All groups share one centre, and each spreads out both ways along 8 directions, with some noise.
Known rows, each followed by its group:
[-14,-22,-12,-12,-16,-3,-13,13,-16,2,-10,17,16,-11,9,-13] -> (0)
[0,-11,14,4,-12,13,-1,-6,-1,-16,-15,-4,13,-13,-7,-10] -> (4)
[7,-1,11,27,13,17,-6,2,14,-9,26,13,6,-7,-11,15] -> (2)
[-1,11,-13,-32,-42,20,2,19,14,-12,2,-9,-9,11,-8,-8] -> (1)
[4,-4,2,0,-7,-1,-8,1,-19,8,8,3,19,9,-13,11] -> (0)
[-5,-20,-7,-3,9,-2,1,5,-13,-3,2,-10,-1,-21,5,-10] -> (2)
[-12,-9,2,-1,-13,4,17,2,-5,0,-3,11,-3,-5,-1,-3] -> (1)
[3,-2,1,1,-16,1,12,-3,-2,1,-2,5,5,0,-6,-5] -> (4)
[1,-14,-17,16,-19,-16,8,-19,9,23,23,1,20,1,2,4] -> (1)
[11,6,5,13,8,10,-4,-5,18,-6,14,-2,-3,-5,-6,4] -> (2)
[-10,-9,-9,-11,0,-6,1,-4,-4,1,-15,-10,0,-1,3,-2] -> (3)
[8,7,-14,16,-19,-11,-1,8,-4,11,27,23,28,12,-2,4] -> (0)
[-9,-23,12,-10,-2,10,-6,-6,-19,2,-14,-7,5,-4,-16,12] -> (0)
[-11,-3,-22,-11,8,-12,21,14,-10,-6,-1,-6,-7,-5,6,-9] -> (2)
[10,4,2,18,30,0,5,-1,7,-17,0,7,4,-8,-9,5] -> (1)
[-8,12,-5,16,0,-1,10,-7,13,-4,12,-20,14,24,-5,17] -> (4)
[-16,-23,-8,-14,-31,-2,-6,9,-15,1,-19,20,22,-5,3,-12] -> (0)
[9,26,14,6,18,6,15,7,-7,-17,-3,-8,-9,10,-10,5] -> (1)
[24,20,2,6,-2,-4,0,-1,-8,4,18,-21,8,7,-7,-2] -> (0)
[-1,-5,-8,-16,-17,-5,9,-6,-7,11,-3,-20,-3,4,-1,-5] -> (3)
[-5,-13,-6,-9,-2,-1,5,-3,-1,-2,-10,-7,-4,-11,2,-9] -> (3)
[12,3,-7,0,17,-5,1,4,-6,4,16,0,-5,-6,-4,3] -> (1)
[-8,-2,-1,-25,-28,20,4,21,-3,-10,-6,1,-12,0,-5,-7] -> (1)
[-13,-1,-7,-1,15,-2,-10,8,-3,-8,-9,-4,8,7,3,6] -> (4)
[1,-11,13,2,-7,-8,14,-8,-18,4,-16,13,2,-19,7,-16] -> (4)
[-14,1,22,4,7,19,5,14,-7,-17,-7,3,-11,-6,3,2] -> (1)
[3,14,-7,-5,-14,-8,6,13,-19,-4,-12,19,22,22,-11,0] -> (3)
[6,-18,1,-22,-28,6,-17,6,-31,7,-9,10,20,-5,-17,-4] -> (4)
[1,1,-9,-9,-5,9,-7,8,6,5,20,-12,-9,4,-3,7] -> (3)
[12,-7,-1,-13,-19,6,6,4,-20,-3,5,-26,7,-13,-11,-15] -> (2)
[2,-1,9,4,-26,2,12,-7,-12,-3,-8,-2,24,11,-15,1] -> (2)
[12,-1,-16,-18,-12,-5,10,13,-9,8,2,41,-9,-3,-9,-5] -> (4)
[4,-4,4,24,11,-4,5,-15,6,-7,-4,8,20,-5,-9,5] -> (1)
[-9,-2,-8,-5,-12,3,6,6,6,-7,-7,12,5,5,-4,0] -> (2)
[-16,-7,9,7,-3,5,8,-6,6,-17,-20,-20,6,-8,9,-9] -> (4)
[6,0,3,10,-2,3,0,0,-4,1,14,3,9,0,-6,4] -> (3)
[10,-6,12,24,5,-4,7,-3,-24,17,39,-6,10,-9,-6,9] -> (2)
[2,14,-10,-7,-1,5,-3,13,4,-11,2,2,6,17,-10,8] -> (3)
[-11,-17,-1,23,-20,-8,-34,-17,5,25,19,-13,42,12,12,13] -> (1)
[-16,-19,-4,-20,-23,11,6,4,2,-12,-24,3,-1,-10,-4,-11] -> (0)
[4,0,12,-4,-15,-11,31,-9,-15,1,-21,3,-13,-18,14,-30] -> (4)
[10,2,-5,-9,-14,15,-6,8,8,2,29,-12,-7,-2,-9,1] -> (3)
[-17,-11,-8,1,-3,-4,19,9,-15,-15,-15,7,17,-2,-5,-4] -> (2)
[6,-7,8,22,1,8,-11,7,-10,6,32,19,14,-6,-5,11] -> (3)
[-10,-15,-4,9,20,0,-11,11,-6,2,13,16,3,-10,5,8] -> (2)
[-20,-36,5,-10,-9,-3,-11,-1,-26,6,-22,4,12,-24,10,-13] -> (0)
[21,22,-9,-1,2,-16,6,1,-18,17,19,1,4,21,-11,12] -> (4)
[-5,-1,-1,16,2,-10,11,-1,-7,5,4,16,10,5,2,5] -> (3)
[7,15,-16,6,15,-10,5,8,6,6,25,1,-8,4,7,3] -> (0)
[6,-16,9,-4,-43,12,4,-10,-9,3,1,-6,18,-7,-15,-10] -> (0)

New rows, each followed by its group:
[-19,-3,4,17,-3,13,15,-8,29,-23,-8,-22,5,-3,6,-3] -> (4)
[21,-4,4,-16,-10,5,-17,7,-25,-3,-13,16,18,-2,-23,-5] -> (4)
[-5,-13,5,7,-4,2,-5,1,-4,-10,-16,6,18,-15,5,-13] -> (0)
[15,3,10,4,-18,23,-5,0,15,-16,6,-2,9,-1,-21,1] -> (2)
[-3,1,3,9,-11,7,6,-9,10,2,12,-13,4,8,-5,10] -> (3)
[11,-7,11,2,-12,8,-23,-9,-3,17,16,3,8,-1,-7,9] -> (2)
[-10,-13,-14,-8,6,-9,9,0,3,10,5,-3,-15,-9,11,-1] -> (3)
[-13,2,3,10,-3,6,0,-7,11,-9,-9,-6,15,18,-9,16] -> (3)
[4,11,-18,-1,4,-9,2,14,5,1,13,4,-4,0,12,-9] -> (0)
[-2,2,6,24,7,-3,10,-13,5,1,12,-11,10,3,1,10] -> (4)
[12,-6,9,14,-1,6,-8,-9,3,12,28,-2,-1,-10,-2,5] -> (2)
[9,-15,-4,-15,12,-2,-24,14,-29,6,-2,22,3,-14,-6,-2] -> (4)
[19,-9,11,13,-4,17,-12,-4,1,-8,8,10,19,-10,-25,5] -> (4)
[-15,-18,-2,10,-18,10,14,-3,10,2,7,28,9,5,-14,17] -> (0)
[24,5,18,-1,-29,10,-25,-18,3,20,14,-6,9,11,-14,8] -> (2)
[18,-5,-10,-2,13,5,-27,15,-12,2,14,36,14,0,-25,17] -> (4)
[-16,2,-5,-1,-10,8,14,2,19,-16,-7,-18,-4,1,6,-7] -> (4)
[3,4,8,12,4,0,11,-7,3,-4,6,-18,-4,-7,4,-6] -> (4)
[-6,-23,-2,-18,-22,-3,-14,5,-30,11,-9,0,13,-13,4,-12] -> (0)
[-1,-7,1,8,4,-16,13,-11,-13,10,-4,-4,5,-5,3,-2] -> (3)
[-14,-10,-4,8,10,10,-14,12,7,-8,7,18,8,0,-1,13] -> (3)
[-3,-15,5,-3,-8,23,2,-2,6,-3,7,5,-2,2,-28,23] -> (0)
[2,-4,-3,1,6,-3,-3,10,-18,6,17,0,4,-2,-3,5] -> (2)
[0,4,-2,-10,-27,11,2,4,4,-12,-15,6,15,13,-16,-2] -> (2)
[-26,-9,-14,-11,4,-1,-3,6,6,-4,-18,6,2,11,4,7] -> (3)
[0,-2,14,28,31,-1,-6,-6,-6,-3,5,2,10,-6,1,11] -> (1)
[11,11,16,16,-4,2,7,-15,-3,-3,9,-36,11,5,-6,1] -> (4)
[-7,-13,-3,-4,-21,9,15,2,13,-6,1,13,-7,-15,0,-11] -> (4)
[30,-5,-14,-25,-40,1,9,10,-13,21,24,36,-9,-7,-22,-8] -> (4)
[-4,-9,3,14,1,9,-13,-4,-1,-3,13,-15,21,3,-10,15] -> (4)
[-8,-14,1,10,-9,14,-12,2,7,11,36,-1,-1,-4,0,15] -> (3)
[-4,4,2,13,-4,7,-3,0,4,5,23,-1,8,13,-6,19] -> (3)
[12,8,4,25,18,2,2,-5,7,-1,24,4,7,6,-10,17] -> (0)
[8,4,-1,5,21,-9,-11,4,-14,2,0,9,9,4,-6,9] -> (4)
[-7,-11,0,-4,-1,-2,-5,3,-8,-6,-13,-1,6,-14,7,-12] -> (0)
[1,-7,-18,-5,-13,10,-11,4,23,-11,4,3,10,-2,-9,-2] -> (1)
[-19,-5,-13,0,16,4,5,13,20,-12,7,-6,-18,-10,16,-3] -> (4)
[-1,-10,6,11,5,-3,-2,-2,-15,4,3,0,15,-6,-4,3] -> (2)
[14,-1,4,5,-5,-6,13,-9,-10,4,6,-9,2,-9,-4,-9] -> (3)
[15,12,4,-7,-10,9,-11,-8,15,-9,-13,-8,7,12,-12,-1] -> (2)
[20,11,-19,7,24,-7,10,2,11,-9,10,5,-3,0,-12,2] -> (1)
[29,-4,0,-5,-9,9,-22,5,-16,8,23,8,16,-2,-30,10] -> (4)
[-13,-14,-13,-7,3,5,1,19,-4,-11,4,16,1,-10,0,0] -> (2)
[-12,-21,-4,9,-13,-14,32,3,-36,16,24,-6,7,-16,4,-5] -> (2)
[-11,-7,-4,2,-7,-8,17,-9,8,-5,-15,1,3,-2,4,-7] -> (2)
[-13,-14,-3,2,10,-7,-5,6,-12,5,-1,6,2,-7,9,0] -> (4)
[-5,-18,-3,-20,-5,2,-20,13,-24,4,-7,-1,3,-13,2,-9] -> (4)
[19,-2,8,10,-1,20,-18,-2,7,-11,19,-6,15,-6,-25,8] -> (4)
[-13,-37,10,27,0,0,14,5,-34,14,35,15,16,-31,0,5] -> (2)
[16,5,0,6,12,-9,3,2,-14,10,10,16,-1,-3,-4,1] -> (4)
[-2,-5,0,5,19,-14,17,-17,1,-8,-28,-11,-2,-11,3,-9] -> (3)
[13,15,10,18,18,-11,3,-9,-8,-4,0,-18,12,0,2,-5] -> (0)
[14,12,1,0,6,0,-2,3,-6,1,12,-20,-4,0,-3,-1] -> (4)
